The rows are grouped in 4 different ways at once. Each group adds its own fixed numbers to the row, and there is some noise. The rows also spread widely along 13 directions, which tell nothing about the answers.
In the rows, zero is written as 128.
Known rows, each followed by its group in each grouping:
[119 137 141  65 146 138 164 132 125 146 135 136 111 176 137 159 116 143
 115 127 123 102 172 130 132 146 156 107 148  99 110 119  94 119 179 129
 112]
fad z_416 (4) z_800
[115 143 176 113 102 134 154 167 116 115 135 112 106 152 155 153 141 121
 123 126  91 128 143 122 100 130 159 119  99 117 126 171 142 138 170 112
 128]
gup z_589 (3) z_572
[114 161  98 115 144 162 120 156 154 167  79 131  94 126  88  97 120 108
 131 126 116 111 141 135 115 118 162 137 108 155 100 139 146 153  71 148
 135]
guse z_699 (2) z_384
[159 141 140 137 113 111 118 121 167 128  99 158 111 135 130 101 127 157
 130 122 149  94 136 110 150 108 138 120 112 124 132 124  95 129 120 129
 145]
guse z_416 (1) z_50
[147 162 137  96 122 127 150 138 161 142 107 148  98 183 141 151 130 134
 140 131 121  66 150 113 129 123 155 107 134 107  94 126  87 107 138 145
 117]
fad z_699 (0) z_572
[117 106 122 113 141 111 128 155 138 117  86 117 146 131 134  89 103 143
 109 114 132 154 121 132 135 157  98 123 104 105 143 112 168 157 143 132
 148]
gup z_351 (5) z_384
[120 106 118 112  89 124 120 131 157 111  99 140 115 135 154 117 110 163
 103 101 119 149 147 131 138 139 119 132 103 106 144 155 130 148  99 139
 144]
fad z_575 (2) z_21
[164 107 152 155 138  83 112 124 124 150 143 134 109  95 126 115 144 137
 169 120 148 126 123 154 149 123 134 152 166 143 116  99 100 119 133 141
 111]
gup z_589 (3) z_105
[149 176 142 150 156 123 153 126 130 104 122 155 162 110 122  64 127 175
 137 155 192 116 136 116  94 104 129 121 160 117 153 105  84 122 142 106
 146]
guse z_351 (5) z_105
[129 119 116 114 123 145 124 123 152 133 102 137 130 132 142 130 136 111
 103 116 122 123 109 122 142 131 111 122 110 115 118 126 121 129 126 137
 146]
gup z_575 (1) z_800
[131 119 138 168  98 125 114 146 116 112 126  91 141 146 127 146 104 113
 122 112 101 139 115 120 145 118 133 110 105 128 145 155 161 131 133 119
 112]
fad z_130 (0) z_50
[146  87 132 151 131 111 131 154 163 119 139 116 128 144 160  93 120 152
 111 107 128 186 115 140 137 148  69 119 166 125 133  99 137 115 133 142
 104]
fad z_130 (4) z_21
[195  86 112 173  75 150 139  96 132  77 123 102 115 176 126 122 165 121
  78 135  86 198  96 105 136 115 120 108 137 117 153 169 162  94 117 125
 115]
fad z_351 (1) z_21
[115 167 108 125 134 150 137 142 121 109 109 135 143 151 124 158 119 109
 145 125 124  92 132 111  95 113 128 124 124 110 105 143 118 126 121 125
 125]
gup z_351 (1) z_50
[ 99 169 116 114 149 160 122 132 104 142  96 139 137 113  71 132 120 104
 115 126 131  96 141 132 122  97 184 143  97 147 134 151 134 167 125 106
 152]
fad z_130 (1) z_50
[100 132 161  86  86 109 149 133  99 125 115 122 105 135 152 136 124 125
 124 143  91 114 164 118 135 136 196 139  50 102 141 180 193 147 153 121
 155]
guse z_416 (2) z_572
[ 89 199 136 127 136 122 115 116  95 151 154 146 158  90 141 167 113 114
 197 149 145  48 153 125 116  94 183 152 115 137 110 140  89 116  97 128
 129]
gup z_416 (2) z_21
[ 99 138  93 126 136 116 139 172 112  76  87 145 151 138 126 140 113 141
 139 104 140 115 131 134  83 141  83 157 118  94 128 125 144 161 138 126
 142]
gup z_130 (3) z_800
[129 110 109 109 130 126 147 125 135 122 101 125 120 160 128 118 106 130
 111 118 120 135 145 129 141 148 121 123 129 107 122 130 163 126 127 149
 119]
guse z_130 (4) z_50
[149  98 104 146 105 120 124  94 124 105  98 109 150 146 136 107 104 132
 106 125 121 151 119 116 167 141 111 117 111  97 152 142 182 113 112 148
 135]
fad z_351 (4) z_50
[141 121 118 138 153  74 125 108 104 118 120 129 159 135 138 138 100 127
 173 124 150  85 125 124 164 131 114 131 143  95 118  96 124 103 144 146
 122]
gup z_589 (1) z_50
[138 124 151 137 131 111 113 144 156 135 122 139 131 124 137  98 121 157
 114 115 144 135 130 134 143 126 120 122 135 136 140 113 101 141 133 124
 135]
fad z_130 (2) z_384
[116 130 137 132 156 126 121 143 113 118 128 117 179 127 125 156  92 121
 130 104 153 119 107 124 146 119 108 111 128 113 143 106  88 136 182  97
 125]
guse z_351 (1) z_105
[125 135 161  99  75 148 156 140 169 101 149 154 112 144 224 182 182 110
 107 115 101 134 125 110  85 128 108 125 119 102 105 150  94 113 158 126
 132]
gup z_699 (0) z_572
[152  98 105 134 146  51 115 124 119 132 112 138 118 129 139 121 109 142
 182 116 141 109 141 142 160 147 105 161 155 101 101  87 141 111 116 174
 109]
guse z_589 (2) z_384
[131 117 161 158  86  92 125 187 114 109 129 108  83 141 123 114 104 169
 168 105 102 138 172 136  95 125 147 132 122 129 131 165 163 150 108 121
 107]
gup z_130 (1) z_800
[136 134  94 129 152 165 151 104 139  96 105 134 175 151 129 120 123 112
  87 128 145 141 104 113 123 129  91 101 154 112 132 117 116 113 135 127
 137]
gup z_130 (1) z_50
[148 100 132 129  89 105 107 112 167 144  81 126 102 126 140  73  95 168
 123 116 121 130 139 120 189 138 141 118  78 123 151 146 163 136  77 155
 151]
guse z_416 (1) z_21
[127 150 118 123 117 145 121 135 168 132 119 153 124 113 179 135 164 106
 139 126 131 112 113 122 111 123 106 143 104 125  98 125 111 124  91 146
 135]
gup z_416 (5) z_105
[125 118 143 145  90 136 125  76  76 131 187 126 138  78 169 178 173  90
 137 138 107 154 136 143 126 109 162 161 141 142 124 162 128 104 115 133
 119]
fad z_416 (3) z_800
[119 121 118 101 154 157 121 158 165 146  92 129 122 145 117 130 111 111
  94  93 128 135 115 129 152 139 108 121 115 125 120 115 120 151 143 131
 133]
guse z_589 (4) z_572
[149 114 184 141 145  80 113 127 151 184 146 110 123 117 159  92 130 114
 149 139 133  98 102 128 199 134 136 115 110 134 119  90 142 101 163 147
 129]
gup z_589 (4) z_50
[130 137 147 143 144  87 134 124  72 130 173 111 151 137 143 181 144  87
 181 155 124  84 110 126 134 116 144 139 142 108 100 108 122  86 179 123
 101]
gup z_351 (2) z_800
[103 178 142 122 171 123 162 133  85 126 124 124 170 131 116 127 119 106
 135 159 146  79 124 123 115 117 156 130 117 115 132 117 136 123 191 108
 144]
guse z_130 (3) z_50
[111 139 144 132  98 127 118 103 133 134 122 134 143  89 156  98  94 156
 137 121 142 130 172 133 132 124 152 123 117 134 143 160 138 141  61 144
 141]
gup z_130 (5) z_50
[141 130 152 155  82 151 140 129 146 106 124 105 136 140 168 115 120 136
 106 129 109 151 123 111 123 127 123  99 107 125 149 171 144 116 112 128
 128]
guse z_130 (3) z_105
[145 133 114 157 161  98 128  70 122 138 122 133 184  88 137  58 116 129
 134 165 176 116 102 126 167 125 117 122 152 120 139  87 138  93 114 155
 151]
gup z_575 (2) z_50

New rows, each followed by its group in each grouping:
[127 130 153 135 143  89 139 117 111 123 137 118 165 126 162 114 110 131
 147 140 145 102 121 119 156 136 121 121 118  98 140 106 145 105 172 132
 140]
gup z_589 (4) z_50
[ 87 160 135 128 123 117 126 134  77 112 122 120 158 120 113 167 101 112
 147 125 126  86 147 122 117 109 167 144  86 110 141 156 141 146 155 103
 143]
gup z_575 (4) z_50
[132 133 129 144 132 124 133  88 112 133 136 103 169 133 141 102  82 138
 126 144 138 128 142 123 165 130 144  91 149 121 142 135 144  97 106 146
 117]
fad z_130 (2) z_50
[148 128 161 162  93 115 117 117 106  90 157 137 138 116 123 153 121 172
 132 104 147 151 167 131 112  94 154 127 159 129 162 158  71 139 131  90
 112]
fad z_351 (5) z_50
[138 126 139 151 117 141 137 167 146 103 112 131 119 111 122  82 137 147
 107 107 137 179 121 131  94 113 114 130 126 137 152 134 129 158 136 100
 143]
guse z_699 (1) z_105
[146  85  76 127 122 147 150  79 110 113 125 131 129 118 126 127 153 104
 103 132 117 194 120 148 125 136 116 157 179 126 120 129 165 109  95 159
 111]
guse z_130 (0) z_21
[100 136 111 130 126 147 121 122 123 105  99 124 181 102 131 124  80 133
 112 102 155 138 126 122 135 126 112 124  99 112 168 137 129 154 127 114
 156]
guse z_699 (4) z_105
[134 166 135 132 112 152 142 132 131 129 118 129 124 137 135 117 124 135
 133 139 119 111 146 113 113 113 162 115 128 125 125 157 130 120 103 139
 129]
fad z_589 (0) z_572
[141 125 139 101 137 119 159  83 106 146 141 127 135 130 166 129 120 127
 147 145 131 115 153 127 152 138 152 118 155 104 113 121 125  87 137 156
 119]
guse z_589 (1) z_105
[160  93 137 139  97  81 131  89 118 110 129 131 127 136 157 122 123 152
 130 127 126 134 146 124 161 129 129 125 135  97 139 132 136 103 134 144
 130]
fad z_575 (1) z_50
[117 173 161 140 131 118 138 151 120 120 152 144 141 122 145 139 101 155
 168 120 149 101 172 124  93 103 145 124 164 129 121 135  77 120 125 113
 113]
guse z_130 (1) z_572
[108 150 130 161 130 121 119 100  67 121 149 112 177  94 125 160 132  73
 154 145 122 105 112 124 130  97 158 150 106 135 133 144 157 117 133 115
 136]
gup z_130 (1) z_50
[154 115 132 114 124 150 145  83 131 146 152 131 113 150 140 152 166  95
  99 143 110 138 131 133 149 121 158 117 166 136 104 134 110  93 134 143
 103]
fad z_130 (2) z_50
[100 179 132 110 130 165 117 108 121 149 132 155 145  97 128 154 113 135
 141 117 144  89 164 128 123  97 176 139 127 143 131 154  66 139  92 121
 142]
fad z_589 (1) z_21
[107 159  93 140 147 133 121 102 118 114  78 125 200 111 148 113 107  93
 129 140 147  82  82 105 155 131 100 131  70  99 140 124 168 124 119 149
 174]
gup z_589 (3) z_50
[150 124 143 130 148 155 125 120 128 136 131 132 138 132 102 131 147 118
  84 117 140 139 105 125 153 107 138 111 143 137 147 116  80 136 178  98
 138]
fad z_589 (1) z_800
[122 147 134 112 104 153 121 107 150 178 131 135  98 114 165 149 147  88
 149 135 106  90 142 130 141 120 161 145 104 142  86 153 138 107  71 168
 118]
guse z_130 (4) z_105
[126  76 135 129 108 136 100  93 145 140 127 122 145  93 141 128  95 146
  98  85 136 182 134 157 178 144 118 121 147 146 155 139 106 145  95 139
 125]
gup z_130 (3) z_21
[123 120 108 114 155 159 136 124 134 120 119 118 165 153 136 139 110 109
  85 114 132 146 107 124 155 139 104  99 137 111 131 117 116 126 158 129
 126]
fad z_589 (2) z_50
[144 119  93 107 143 137 144  52 114 100 118 172 181 101 163 147 167 113
  97 134 166 128 101 128 147 133  98 155 149  92 140 104  91 110 155 142
 162]
fad z_589 (3) z_105
[137 111 156 128 102 119 146  58 100 132 161 140 150  70 173  98 147 143
 114 147 141 164 149 137 145 126 160 138 153 124 154 140 139 111 126 142
 147]
fad z_589 (0) z_50
[168 137 160 154 153 130 140 164 133 126 149 129  99 150  81 130 175 123
 112 132 132 143 101 134 112  95 150 129 161 158 131 106  69 129 205  81
 108]
guse z_416 (3) z_21
[160 106 115 152  95  87 144  83  96  90 127 117 134 141 151 130 141 119
 140 152 114 134 130 119 136 126 132 136 126  92 129 145 175  89 119 149
 124]
gup z_575 (5) z_50
[142 106  82 143 149 118 129 100 112 105 111 130 163 125 121 110 116 124
 119 121 142 156 117 132 146 132  95 132 155 111 133 104 147 117 117 144
 129]
fad z_416 (1) z_50
[160 110  88 164 122 104 128 139 120  89 103 113 136 176 116 153 136 102
 126 124 110 123  87 115 137 123  92 129 127  94 117 114 154 106 154 136
 110]
fad z_575 (0) z_50
[140 102 141 124 100 155 135  81 127 157 134 109 119 110 155  91 141 117
  90 143 104 166 130 130 169 139 156 119 113 132 145 157 181 111 100 156
 142]
fad z_589 (4) z_800
[130 147  83 134 148 136 152 163 110  90 112 141 125 144 107 137 162 106
 137 133 128 135 117 133  68 116 111 158 145 113 107 118 135 134 142 121
 119]
fad z_699 (2) z_105
[145 103 134 130 127  95 110 121 118 137 104 133 112 119  94 127 124 135
 135 111 134 120 132 146 158 127 152 144 127 129 128 124 125 150 139 129
 128]
gup z_351 (3) z_50
[126 153 151  97 159 162 168 165 163 124 155 153 121 150 158 152 182 101
  99 124 134 139 113 129  75 122 104 122 170 126  97  97  64 117 201 104
 121]
gup z_699 (4) z_572
[144 140 129 144 118 131 120 144 163 123 121 142 119 140 145 112 146 139
 126 130 130 122 111 119 125 115 114 130 126 126 123 128 107 120 114 131
 126]
fad z_351 (2) z_21
[156 113 117 137 122 126 135 165 199 124 104 141  99 160 157  81 129 168
 116 110 128 152 121 130 121 143  72 117 161 123 111 103 120 119  99 159
 110]
fad z_130 (0) z_21
[138 122 158 118 117 111 138 136 149 140 130 125 112 144 156 117 132 132
 123 126 118 127 139 126 146 132 139 119 119 116 128 125 136 115 151 134
 130]
fad z_699 (4) z_572
[139 133 123 143  98 157 140 128 156  88 112 125 140 149 163 123 127 144
 104 116 118 149 117 110 113 131 102 109 122 113 145 160 119 121 109 133
 137]
gup z_589 (3) z_21
[122 134 107 113 107 135 148  91  95  99 113 138 137 136 127 157 139 106
 107 142 118 120 140 118 123 115 162 142 105 100 134 162 145 125 138 126
 144]
guse z_575 (2) z_50
[169  93 113 133 169 111 127 122 142 134 108 126 127 153 110 120 148  97
 111 120 135 133  81 130 173 133  98 120 152 119 110  78 123 112 172 138
 120]
gup z_589 (1) z_50
[160 143  88 148 140 154 120 151 162 136 105 126  93 164  92 133 157  98
 129 122 113 127 107 129 118 106 123 134 144 147  93 121 113 117  89 140
 101]
fad z_699 (5) z_21
[113  87 105 116 119 163 115 121 126 127 104 117 134 115 119 152 133  91
  81  96 109 172 108 148 145 144 113 141 112 136 132 146 151 160 119 134
 136]
gup z_130 (3) z_800
[130 101 143 108 120 112 132 108 116 180 138 100  89 129 130 115 102 122
 145 136  97 135 169 151 164 146 185 112 142 136  97 145 163 111  97 169
  99]
gup z_575 (2) z_50
[140 147 133 132 131 119 122 147 157 150  94 139 104 135 118  87 144 126
 128 141 123  94 112 121 147 115 144 139  88 136 124 124 150 132 119 135
 150]
fad z_130 (1) z_21
[100 142 141 126 110 131 155 128 135  77 108 106 198 157 197 104  55 164
 112 123 136 125 139  94 127 153  87  70 101  75 163 148 153 115 137 129
 150]
gup z_130 (1) z_50
[160 142 142 145  79 130 130 145 150 101 122 152  86 142 144 129 171 142
 131 124 107 132 145 113  91 102 140 142 123 122 119 167 123 125 104 124
 128]
fad z_351 (1) z_572
[121 146 105 139 152 144 127  70  78 134 130  96 194 131 107 160 107  65
 120 158 129  98  99 115 171 111 160 106 119 119 131 133 136  93 141 128
 130]
gup z_575 (2) z_50
[125 146 156 145 126 128 125 146 113 137 137 105 132 147 121 150 128  97
 132 130 105 104 121 119 140 105 159 115 104 137 124 144 138 122 155 111
 120]
fad z_130 (1) z_50
[138 108  74 118 164 131 137  94 118 138  70 123 147 107  91  70 115 114
 113 135 147 145 107 147 154 150 122 137 134 123 131 102 174 136 105 161
 150]
gup z_699 (3) z_105
[134 127 157 165 106 119 104 133 115 108 142 141 138  79 126 129 139 137
 135 103 141 154 131 133 117  97 138 150 129 143 155 148 105 152 123 100
 142]
gup z_589 (1) z_572
